There are 10 hidden switches. A switch that is on adds its own fixed numbers to the row, and there is some noise. The rows also spread widely along 15 directions, which tell nothing about the answers.
Some rows, each with its switches (1 for on, 0 for off) after it:
[ -8   2  -1 -12  -4   3   4  -2   2  -8   2  11   2 -12  -8 -19 -11   9
   1   9   0  -7   7   9   2  14 -10   4  18   8   7  17  14  -8  -4  20
 -12   8   6] => 1 1 0 0 0 0 1 1 1 1
[ -1   4  -6   7  -7  -6  -8  19 -10  10  -9   5 -15   8  10 -29  -8 -12
   3  14  15   1  -6  14  -1 -10  12  12   0  14   1  10 -24   3  -2  28
  15  -2  15] => 1 1 1 0 1 1 1 1 0 1
[  3 -15 -19   0  -9  20   4 -17   1   3 -10  -8   1  19  20  -8  -2  -3
  -1   1 -22  -1 -23  11 -10  -8   4  -6  -9 -19  12  -5  -1 -17  11   8
   6  -1  -1] => 0 1 0 0 0 1 1 0 0 0
[  4  14  -3   3  -8  15 -11  23  26   7  -3  11 -15  -1  -6   2  15   6
  11   3  21  -5  -1  -7   0   5  -5 -17  23 -20  -1  19   0   0 -10  -8
  -4   8   4] => 1 0 0 0 0 1 1 1 0 1
[-16  -4 -12  15   1 -13  11  20 -10  -3  -2   6   0 -13  -4 -10   8  16
  -9  27  -8  -1  -2  23  26  -9  -4  -2  17  25 -15  -1   0 -19 -21   6
   3  -1  15] => 0 0 1 0 1 1 0 1 0 1
[  5 -11 -11   3  16  13 -17   6  17   6   4  -7   0  26   6  -9   4  10
   6   6  10  -7 -21  14  14  -7   8 -29  10  12  -9 -25 -18  16  -3  13
   2   5  28] => 0 1 1 1 1 0 0 0 1 1
[-32  -3 -16   2  33  29 -11  13  12  -9  17  21   6 -17 -12  -3   5  15
   1   2  11 -14  -6  -4  24   3  -9 -16  16  17  -2 -21   4  13   6  -1
  -3  16  -9] => 0 0 1 1 1 1 1 0 0 0
[ -1   7 -17   3  10  15  -3  27 -21   8  -1  22 -15  -1   5 -20 -21 -11
  11   0  14  -6   7 -12   1   5  -5   8  11 -13  -2   9  -2  20   4  14
  17  -8  -8] => 1 0 0 1 0 1 0 0 0 0
[  6  19  10   2 -10  -9  -8  -6   8  -9 -12  -4   4   5   4 -15   1   7
  11  -5  -3  12  17   3   7  20 -17  10  11  -7   8   1  22   8  -6  -2
   2  -4   1] => 1 1 1 0 0 0 0 1 1 1
[  8  -4 -19  12  -6  -1  -3   8   9  12 -23   3   8  10  22  -7   1  12
   9  16  -3  17   7  25  31   2  13  -1   8  -3   5 -12  -2  11 -15   3
  24  -1  -2] => 1 1 0 0 0 1 0 0 1 0
[-25  -4   2  -9 -14  24  -8  15  20   3  -8   4 -16 -11   1  -2  -1 -12
 -10  -9  15 -18   0 -15 -20   4  -3  -9  -2 -23  22  11  -7  -6  11  -3
   8  16  -7] => 0 0 0 0 0 1 0 0 0 0
[ -7 -11 -10  -7  -3  17   6   8 -10   1  11   5  -8  -9  -9  -6 -21  13
   5  13   3 -12   2  -1  10  13  -7 -16  26  -6   1   4  11  -6 -11   0
   3  13  15] => 0 1 0 0 0 0 1 0 1 0
[  8  25  28  -4   8  -6  -6   9  -6 -16  27  16  -7  12  -5  13  -2  14
  14 -15   7   9  19   1  14  16 -15  -2  21   3 -22  12  17  13  -4  12
   0  -8   5] => 1 1 0 0 0 1 0 1 0 1
[ -5  -8 -13   3  11  17 -18  17  -1   5   7   3 -10  14  -5 -25   0   0
  10   0  10 -23 -24 -12  -8  -3 -10 -16   6   1  -3  -5 -12   9   1   8
  -7  -3  17] => 1 0 1 0 0 1 0 0 1 0
[-24  20 -11  11  -8 -20  -6 -17 -23 -14 -29 -15 -16  -7   9  -7  19 -18
 -10   7   7  10   7  -3 -23   5 -13  29 -23  13  -1   7  21 -33 -11   9
  10  -3  -2] => 1 0 0 0 0 1 0 1 1 0
[-26  12  13  20  -6 -15   7   3   5  -3 -14 -18   4 -13 -19 -28  -1  -3
   7   0  14   3   4 -21  -6  14 -38  20   8  -1   7  -1  19  17   5 -17
 -10   6  11] => 1 1 1 0 0 1 0 1 0 0
[ -8   4 -27  11   4   5  -7  32   5  16 -15   6  -7 -21 -13 -32  -3   4
   6  25  23  -8   4  -5  11   3  -2   0  24   6   3   0  -3   9 -11 -10
  -3   5  13] => 0 0 1 1 1 0 0 0 0 0
[  7 -17 -14 -20  -3  29   4 -24 -17 -11  16  -2   0  27   2  -3 -11  -3
  17 -16 -19 -15 -28 -12 -22   7 -10 -25   0 -20  -6  -2   4  -5   5  21
  -3   0   3] => 0 0 1 0 0 1 1 1 1 1
[-12 -25 -33 -18  26  28   5  11 -18  -2  25  28   3  26  14   2 -11   0
   3 -12 -13 -10 -15  12   9  -6  -9 -30   3   1 -28 -27 -13  20  -2  43
  13 -10  -1] => 0 1 0 0 0 1 0 1 0 1
[  3   3  -5 -15  -2   0 -22  21  -9   1   3  21  -5 -25 -16 -27 -10   3
   5  21  14 -15  18   3   4   3  23  17   6  39  15  20 -18  -5  -4  21
  -7   6  -2] => 0 0 0 0 0 1 0 0 0 1
[ 18   3 -15  -3   8   7  -1  16 -31  -1   6  18  -1  11  11 -29 -24   7
  14   9  -7   1   5  14  15   4   8   8  15  10  -4   2  -4  14   0  27
  10 -17   2] => 0 1 1 1 1 1 0 0 1 0
[  1  15   6  -6   1  -2 -36  15  16 -13   3   5  -1  11  -1   8  36   1
  -2 -26   3  -5   5  -8  -9   6 -14 -16 -12   4  -1 -11  -3   7  -6  -6
   0  -7  -6] => 0 0 0 0 0 0 0 0 0 1
[-14  10   2  -8 -12  23  -5   6  32 -11  -7  19   1  -6   9  -1  17   4
  -2 -14  -2  -2   0   6  -8   7  -6  -1   2 -17  19  20   5  -9  11   4
  -8   9 -27] => 1 1 0 0 1 1 1 1 0 0
[-26   2  -8  -8   7   8  -1   2  -5  -4   0   1 -17   0  -3  -8 -11  -6
  -6   3  12 -14   4  -8  -7  14 -27 -12  16 -10  -7  -1  23 -12  -8  17
   1   5  21] => 1 0 0 0 0 1 0 1 1 1
[-42  -4  17 -15 -12   4  -3  -4  55  -3 -16 -11   5 -10 -13  18  17  -7
   0  -9  41   5  10 -13 -12  19   6 -13  -7   0   9  -5  -9  24   3   2
   5  37   0] => 0 0 1 0 0 1 0 0 0 0
[ 10   3  25 -11  -5   2  -7 -27  21 -13   4  -5   4  29  16  30  14   1
   4 -17  -3  13  -7  12  -5  -2  26  -7 -17   1  -3   4  -8   0  12  19
   6   5  -6] => 0 0 0 0 0 1 0 0 0 0
[ 13  15  -6  14   7  21  -7   8  11   3   2  20 -15   3  16  -2  11   8
   1  10  -4  -5 -16  17  10 -18   9   2  13  -9  -2  22  -4 -19   8   4
  -7  -6  -7] => 1 0 0 0 1 0 0 1 0 1
[-31   1 -13  -6 -15 -10  17 -11  19  -5 -36  -8  -4   6  19   9  25 -16
 -15  -5   7  16   0   9 -25  11 -11  -3 -17 -19  -6   5  13 -11 -10  23
  13   7  -2] => 1 0 0 0 1 0 0 0 1 0
[  8   6  12  -6 -20 -20  14   8  -1 -15   4   6   7  -7 -16 -12  15  21
   2  11 -19  -2   0  17  -2   6  -6   1  17  16  -9  33   8 -25 -13  12
 -27  -8  11] => 0 0 1 0 0 1 0 1 0 1
[ -1  -3   0 -11 -26 -12 -13  14 -31  -8   0   0  -8  -2  -8  -8   0   3
  11  -1  -5  -5   5  -4 -11  14   5  -3  -5  14   0  16  -4 -15 -19  11
  16   2   2] => 1 0 1 0 0 1 1 0 0 0
[ -8  -8   1  11 -27 -18   7  13 -13  11 -19 -10  -9 -11  -2 -12  -7   1
   4  28  10   9   6  16   9   0  20  15   3  19   2  18 -14  -9 -17   7
  23  12  14] => 1 1 1 0 0 1 0 0 0 1

New rows. What belongs after each?
[ -3  -9 -10   3  -7  -3  11  -3   2  -8   6   2   4 -11 -22  -5  24  17
   5  19  -7 -10 -25  10  -7  -9   2  -6   7  29 -16  23  -7 -25 -11   7
 -31   5  12] => 0 0 1 0 0 0 0 1 0 1
[-28   0   6  -7   7   2  -9   2 -11 -21  14   6  -5   2  -7  -8  13  -1
  -6 -16  -5 -17 -15  -7 -21   4 -19  -3 -13  16  -8   6   3 -15   8  22
 -12  -1   1] => 1 0 1 0 1 1 0 0 0 0
[-26   3  -6  11  -7   0  17   0  -8  -5  -7  -4  -9   4  10  15   4  -2
  -2  -1   3  13  -1   5   5   5 -16  -4   4 -15 -14  -3  16  -8 -10   3
  22   7   2] => 1 1 0 0 1 1 1 1 0 0
[  8   1  -4  -6  -4  19 -12  15 -20  -3  17  16 -16  -2  -6   3  -6   0
  14  -1   7 -13   0  -8  -2  -1   9  -4   6   4  -5  16 -12  -4  -4   7
   6   1  -6] => 0 0 0 0 0 1 0 1 0 1
[-18   2   9   8  -8 -17  16  14  -5   5  -8  -4   2 -10 -12 -18 -17  -7
  12  15  29  12  12  -3   9   7   2  19   8  18  -4   2 -13  32  -3  12
  10  11  13] => 0 1 1 0 1 1 0 1 0 0
[ -5  -1 -25   9  -1  -8 -10  23  -4  18 -22  -7  -8   8  10 -30  -4 -12
  -3  17  16   3   4   5   2  -3  -5   0   2   1   3 -19 -10  11 -13   7
  18  -6  22] => 0 1 0 0 0 1 1 0 0 0
[ 24  -4  -9   0  -2  24  15  -1  19   1   7  22  14   6   2 -10  -2  25
  20   7 -19  -2 -15  16  17   0   1  -8  29 -15   0  21   4   7   4   7
 -22  -2  -7] => 1 1 0 0 0 0 0 1 1 1
[-24  -7   0   0 -21  -7   9  16 -17  -2   1 -10 -12 -11 -15  -5  -9   5
   0  10   9  -5   6  -4  -2  13 -15 -12  15   2  -6   6   9 -14 -19  -3
  11  13  23] => 0 1 1 0 0 1 1 1 0 0
[  1 -18  16 -17 -12  11  15 -18   6 -12  14  -5  13  14  -8   5  -7   6
  15 -19 -14  -5 -19  -8 -14   9   1 -15  -1 -11  -1   9  -4  10  13  13
 -11  12   0] => 0 0 1 0 1 0 0 0 0 0
[ -6  -1   8   9  -3   7   1 -28   4  -2  -5 -25   3   9   3   6 -17   2
   8  -3   0  11   1  -8  10   9 -11   0   7 -16   9 -21  20   3   8 -15
   8  15  11] => 0 1 0 0 1 0 0 1 0 0
[-20   0 -26 -13  -6  23  -1   6 -17 -15   0  20  -5 -12   1  -1   8  -1
   4 -10  -6  -9   4  -8 -12  12 -10  -1  -6  -4  -1   7   7  -9  -7   9
   7  -1 -29] => 0 0 1 0 0 1 0 1 1 0
[ 16   3  21   1  -5  -9 -10  23 -24  -8  31  -3 -17  19 -19   0  -2  12
   9  -3   3 -19 -10  -8  -6  -1 -10 -23  18  10 -22  15  -5 -10 -12   5
 -12 -11  37] => 0 0 0 0 0 1 0 1 0 0
[ 28  14   2  11 -11 -16   0 -16 -25   5 -12 -18  -8  17  15  -7 -16   5
  11  19 -11  24  15  16  14   6   8  16  10  -4  -4   1  20 -15  -9   1
  22 -11  19] => 0 1 1 0 0 1 0 0 0 1
[-25  -2 -13  18  -1  11   4 -20  -9   3 -13 -13  -5 -19  -1  -3 -16  -2
   5  16   7   6   2  -6  11   3  -5  20   2  -1  12  -6  19 -12   3 -16
  11  20  -4] => 1 1 0 0 0 0 0 1 0 0
[ 32   7   2   3  -6  20 -15  -9 -16  -4  15   0  -5   4 -14   5  -2  10
  34  -2   1  -4  -6 -22  -4   6  10   3   7  -2   1  18   2  -1   3 -19
  -7   1 -10] => 0 0 0 0 0 1 0 0 0 0
[ -4   1  16   5 -21  -6   5  20 -20  -7   2   4 -13   3   6 -21  -4 -10
  -7  -5 -12 -14 -12   4 -16 -11  -2  11  -8   2   6  21 -21 -13   7  17
   6  -8   3] => 0 0 1 0 1 1 0 1 0 1
[-20   1   1   6   0  -6   6  15  -3   0  -2   5   2 -17 -18 -27 -10  -1
   6   8  15  -7   2  -8   2   6 -19  13  11  14   1   6  -2  17   0   8
 -11   9  10] => 1 1 0 0 1 0 0 1 0 1
[  7  24  -2  18  -5 -12  -2  14   6   8 -18   1   2 -13  -8 -35   1   0
  15  17  18  13  14  -3   6   3  -6  32  14   9   9  11   2  21   1 -10
  -9  -8   1] => 0 1 1 0 0 1 0 1 0 0
[-31 -15 -14  -7  -1 -12   3  -6  -9  -2 -12  -9   6 -10 -12 -20  -9  -9
  -2  16  13  -2   2   2  -5   4  -4   8  -6  33   0 -14  -7   1  -8  25
  -1  17  18] => 0 1 0 0 1 1 0 1 0 1
[-25 -10  19  22 -10  -2  20  -3   5   3 -10 -11   1  -6  13 -10 -14  -3
 -11   5 -13   3 -10  13  14  -7  -7  16  -1  -9  16  -1   0   0  15  -4
  18  12   3] => 1 1 1 0 0 0 0 0 0 1
[  7  12  12  -6  -6  13  -8 -11   0 -10  -1   2  -9  22  23 -19  -3 -15
  -3 -16  -7  -2 -11   7 -21  -6   1  12 -14 -10  14   9  -8  -3  21  25
   5 -10  -6] => 0 1 1 0 0 1 1 1 1 1
[-38  -8  -6  10  13  13  -9  -1  25  -5  -1   0   1 -17  -2  10  17  10
 -16  13   6 -11 -10  10  20 -11   1  -9   1  22   7 -17  -1 -18   1  -5
  -3  20   1] => 0 0 0 0 0 1 0 1 0 0
[-15  10  29   1   5   2  -3  11   9 -17  17   6  -9  13   1   1  13   0
  -8 -25  -8 -12 -13  -5 -12   2 -28 -10   0 -12  -7   8   6  -2  13   8
  -5  -6   5] => 1 0 1 0 0 1 0 0 0 1
[  7   2  -7   0   6 -15  -6   0 -13  -9  -1   6   7  21  10   3  17  -3
   9 -11  -8  11  -5   9   1   0  -2  -2 -15  14 -21  -9  -7  11 -10  25
  11 -12  -1] => 1 0 0 0 1 0 0 0 0 1
[-11  -9 -20 -23   5   1  -6  -5 -12  -6   9  -4  -5   7 -20 -12  -5  -1
   8   3  20 -10  -2 -11 -21  15 -16 -20   6  18 -15  -6   6   1 -17  27
 -15   7  30] => 0 1 0 0 0 0 1 1 1 0
[ -8  -1 -15  -3   8  21 -13  11   4 -12   8  18  -2  12  16  -4   7  18
  -3  -7 -13  -7 -10  23  15   0  -4 -22  12   0  -2  -7   4 -11  -4  16
   6  -2  -3] => 1 1 1 1 1 0 1 1 1 0
[ 15 -11 -13   8 -21   0   9  18 -14   0  -2  -3  -2  10  -1  -2   5  14
  11  11  -7  -5 -15  13   7  -3   6 -19  14   4 -11   9 -13  -7 -22   2
   4   1  16] => 0 1 0 1 1 0 0 1 1 1
[-12  -6   2   6 -14   8   5  -1   9  -1  -6  -4   6  -9  -8 -11  -1   8
  10   6  -3  -1  -6  -2   3   9  -6   2   8  -3  12   9   5  -1   2  -7
   0  17  -2] => 1 1 1 0 0 1 1 0 0 1
[ 13  20  16  22   1  -6  -7  -1 -17  -6  13  -4 -16   5  -7  13   3  11
  20  10  19  10  -1  -3  13   0   6  11  11  17 -18  16   2   3 -11  -9
   5   0  10] => 1 1 0 0 0 0 0 1 1 0
[  6   4 -14   8   8  14 -17  16 -33 -10  20  12 -22   4   6  11   6  15
  -5   8 -16 -15  -8  13  14 -11   1 -16  12  14 -16   4   6 -42 -13   2
   8 -10   7] => 0 0 0 1 0 1 0 1 0 1
[ 10  -1  12   7  -5  -7 -12  12 -14  -1   8  -1   1  16  11  -3 -12   7
   4  -1  -8   3   6  16  25  -7  10   0   1  12   3 -14 -13   7  -3   6
  21  -7   7] => 0 1 0 0 0 1 0 1 0 0
[-22 -19 -11   9  -4   3 -15  -6   3   3 -11 -23  -5  21   6   0   9 -12
   4  -4  15  -8 -27  -6  -5  -7   2 -20 -17   9  -5 -29 -24   8  -9   9
  21  17  20] => 1 0 1 0 1 0 0 1 1 1
[  0   1  -6   0  -6  19 -11  15  20   5  -3  13  -9  19  21  17  11   1
   5  -9   6   5  -2  14  10  -2   8 -18   3 -17  -6  -2 -11   7  -5   8
  23   3  -8] => 1 1 0 0 0 1 0 1 0 1
[-31  -7  -7  13 -10  -3 -11   2 -13  -3 -14 -14 -10 -12   4 -20  -4  -5
 -15   6 -10 -13  -7   1   2  -3 -16   4  -6   3  17 -11   8 -29  -3  -8
  14   9   8] => 1 0 1 0 0 0 1 1 0 0
[-40   3   9 -13  -2  -3  -4 -15  -2 -19  -1   1  -7 -15   0  23   8  -4
 -13 -11   6   4  16  -3  -7  18  -6   3 -14   9  -1   3  21 -19  -3  12
  15  18 -11] => 1 0 0 0 0 0 0 0 0 0
[ 11 -15 -25  -2   9  15  -7   0  -9   9  -3  -1   2  18   5 -15 -11  -4
  17  11   7  -8 -14  -2   5  -3  10 -10   3   5  -4 -17 -17  18  -4  18
   7   3  11] => 0 0 0 0 1 1 0 0 1 1
[  9   1   3  23  -2  10  19   5 -15  -3   9   1  -9  17   4  13   2   5
  14  -2 -10   0 -25  -2   6  -9  -9  -8  13 -20 -21  14   4  -2   0  -5
   6  -6   3] => 1 0 0 1 0 1 0 1 0 1
[ -9 -17 -32   5   5  13 -18  25  -1   9   0   3  -2  10  -6 -15   6   9
  11  10  10 -17 -15   1  12  -2 -10 -28  12  14  -8 -20 -15   8 -21   7
   3   4  19] => 1 1 0 0 0 1 0 1 1 1
[ 16  14  -7   9   4  16  -3   9  -2   4  -2  20  -6  -5  12 -24 -17  10
   7  13 -13  -4   6  12  23  -2  -2  14  27 -15  13  16  14 -12   8   3
  -3  -9  -7] => 1 0 0 0 1 1 0 1 0 1
[-16   4  -7  20  -3  -9  11  11  34  -1 -26 -12  13   9   5 -18  35   4
  -7   6   6   8 -20  14  -2  -5 -15  -6   0   3  -1  -9  -4  11  -3   0
  -9   2  13] => 0 1 1 1 1 1 1 0 1 0
[ -7  -1  -9  17  11   1  10  -2 -28   2   5   5   0  -3   2 -24 -24   1
  11  15  -5   4  -4   5  21  -2 -10  19  13   9  -4  -6   7   7   3   9
  11  -1   5] => 1 1 1 0 0 1 1 1 0 1
[  1 -15 -17   2  16  11   2   3  -5   1   4  13  18  16   8 -18 -10   1
  15  -4 -11  -2 -15   4  17  -3  -4  -6   1   2  -4 -20 -11  30   4  21
   7  -1  -6] => 1 0 0 0 1 1 1 0 0 1
[-22  -2   3   1  18   2 -20  13  -1  -4  12   7  -4  -6  -8   1   0   4
  -2  -3  12 -11   4  -6  17   4 -11  -9   5  17  -3 -18   0   9  -5   2
  10  10   8] => 1 0 0 0 0 0 0 0 0 1
[ 11  16   7  17   8  13  -9  16   9  -3   9  10  -7   3   4  -8   8  13
   0   8   0  -4  -9  13  15 -11   3   1  16   5   4  11  -2  -7   9  -4
  -6  -3   5] => 0 1 0 1 1 1 1 0 0 1
[-14 -22  -9  10  12  19  12  -6  -1  17   8 -13 -12  15  -1   4 -27   5
  12  20  14  -1 -18   2  19   0  -1 -21  25 -11 -17 -15   3   7  -3   5
  16  19  36] => 1 1 1 0 0 1 0 0 0 1
[-11  -6 -10 -13  -8  11  -2  -3 -15   0   0   5 -10 -13   2  -7 -29   8
   5  20   5   1  17  13  15  11  19   5  16  12   7   6   6 -17  -6  17
  14  15   5] => 0 1 1 0 1 1 0 1 0 0
[-12 -18 -19 -15  -5  19 -17  -4   6 -13   2   1   8   5 -10   3  21   7
  11 -20  -9 -19 -18 -16 -19  14 -14 -27 -11   0   3  -8   0  -2  -7   1
  -9  10 -10] => 1 0 0 0 0 0 0 0 1 0
[ -8   3  -4  -4  11   8  -6   1  -2  -1   9   0  -6   7  -7  -1  -9  -1
  13  -2  17   0   4 -11   5  10  -8 -10  13   0 -12 -12   5  15  -3   7
   4   3  12] => 0 0 1 0 0 1 0 1 0 0
[ 23  14  28   4  -6  -7 -13  10   7 -12   8  12  -7   9  14 -22   8  12
 -16   9 -20 -16 -12  33   4 -21  15  11   5  19  14  29 -15 -33  12  23
 -19 -18  10] => 0 0 0 0 0 1 0 1 1 1
[-18  -2  -4  -6   1   1  12   2 -19  -5   0   9 -15   9  14 -17  -7 -20
 -11  -4  -6  -6 -12   5 -24  -3 -11   7 -10  -8  -6  15   0 -12   9  38
  10  -9   3] => 1 0 1 0 0 1 1 0 0 1
[-14  14   7 -18   6   7 -17  -3  10 -18  -2  25   1 -25   7 -11  -2   8
 -17   0 -12  -6  24  17   8  11   6  18   3  16  25  19  19 -26  12  21
  -4   6 -23] => 1 0 0 1 0 0 0 0 0 1
[-15 -15   1  -9  -7  14  -2  -8  30   5  -6  -4 -10  17  14   7   2  -5
 -11  -1   4  -9 -22  14 -11 -10  13 -21  -3 -13   3   5 -14 -15   8  24
   2  14  14] => 1 0 0 0 0 0 0 1 0 0
[  7   9  24   7 -30 -14   6   1   9  -8 -11  -5   6 -13  -2 -15   4  10
  -3   8 -19   3   3  13   7   1   3  15   8   1  21  23   3 -18   0  -9
  -5   4  -2] => 0 0 1 0 0 0 1 1 0 1
[ 12  -4 -19   0   3  23 -19  -6 -20   1   9   3 -14   7   1 -13  -9  12
  13  11 -15 -12 -14   4   2   1   2  -5  11   1   1   7   9 -29   0   2
  -1  -3   8] => 1 1 1 0 0 1 0 0 0 1
[ 13 -14 -20   5 -10   4  -6  24 -18   5   2   5   2   2  -8 -10   4  11
  20   7  -3  -8  -7  -3  13   2   3 -14   9   7  -8  -6 -18  17 -22  -6
  14  -1   3] => 0 0 1 0 0 0 0 0 1 1
[ 11  -8   0  -2  -8   2  23   9  10   1   1   4  17  18  -7  -9   5   3
  23 -12  -5   4 -14  -8  -8   7 -13 -12   8 -20 -13   6  -8  38   2   7
  -9  -7   0] => 0 0 1 0 0 1 0 0 0 0
[ -2  -3  -4   0   1   4 -11   7   1  11  -9  -5 -12  19  16  -3  -7 -19
   1  -2  16   0  -1  -2  -3  -5   8  -5  -8  -7   0 -14 -17  15   1  15
  26   1  11] => 0 0 0 0 0 1 0 0 0 1
[ 13 -12  12   4 -22 -15   6  -9 -13   4  -3 -21   5   1 -15 -21 -14   2
  13  15   0   0 -11  -1  -8  -1  11  12  -2  17  11  14 -12  -1   1   2
  -8  10  21] => 0 1 0 0 0 0 1 0 0 0
[ -3   0  20  11 -14  -8  13  -3   5   0 -14  -5   4  -3   8  -4 -11   4
   7  12   3  13   1  15  17   1  26  19   3   7  11  18  -8   3   7  10
  17  15  -3] => 1 0 1 1 1 1 0 0 0 0
[  5   2  -5   3 -10  11  10  11  -1  -3 -10  21   1  17  35 -23  -1  -6
  -5 -10 -30   0 -12  24   3  -9  -2   7  -4 -25  12   9  -8   1  11  27
  17 -19 -20] => 1 0 1 0 0 1 1 1 1 1
[ -9  14  -4   6   9   9   3  -6  17 -14   0   5   3 -10 -12  21  29  17
   5   2   4   7   0  -3   1   9 -11  -8  11   2 -13  11  25 -12  -5 -12
 -17   6  -8] => 0 0 0 1 0 1 0 0 0 0
[  5   3   0  -7 -37  13 -20  23 -10   0   3  -7 -29   7  -5  11   9   5
   8  -7   4 -11   2  -9 -19  11  -2 -26   8 -17  -1  20  -2 -28 -21 -15
  16   6  11] => 0 1 1 0 0 1 0 1 0 1
[-17 -14  14  25 -10  12  41   3   3   2  -4  -2   4  -7  17   4 -17   4
 -11   5 -21   4 -13  16  21 -12  -3   7   9 -26  11   5   2   1  17 -11
  17   9  -5] => 0 1 0 1 0 0 0 0 0 0
[-22  -2 -25  16  16  35  -4 -13 -11   9  -2   1 -20  -5  11 -13 -19 -10
   5  18  14  -3 -19  -1   6 -12   7  14   3  -2   6  -3   0 -13  15   5
  13  15  -2] => 1 1 1 0 1 1 1 1 0 0
[  1   3 -20   2  17  15   6  -9   2  -6  -7  20   0  24  38 -12  10  -4
 -10  -9 -29   4 -17  26   1 -10  -9   2  -8 -20  -6  -3   6  -6  11  31
   9 -23 -15] => 1 0 1 0 0 0 0 0 1 1
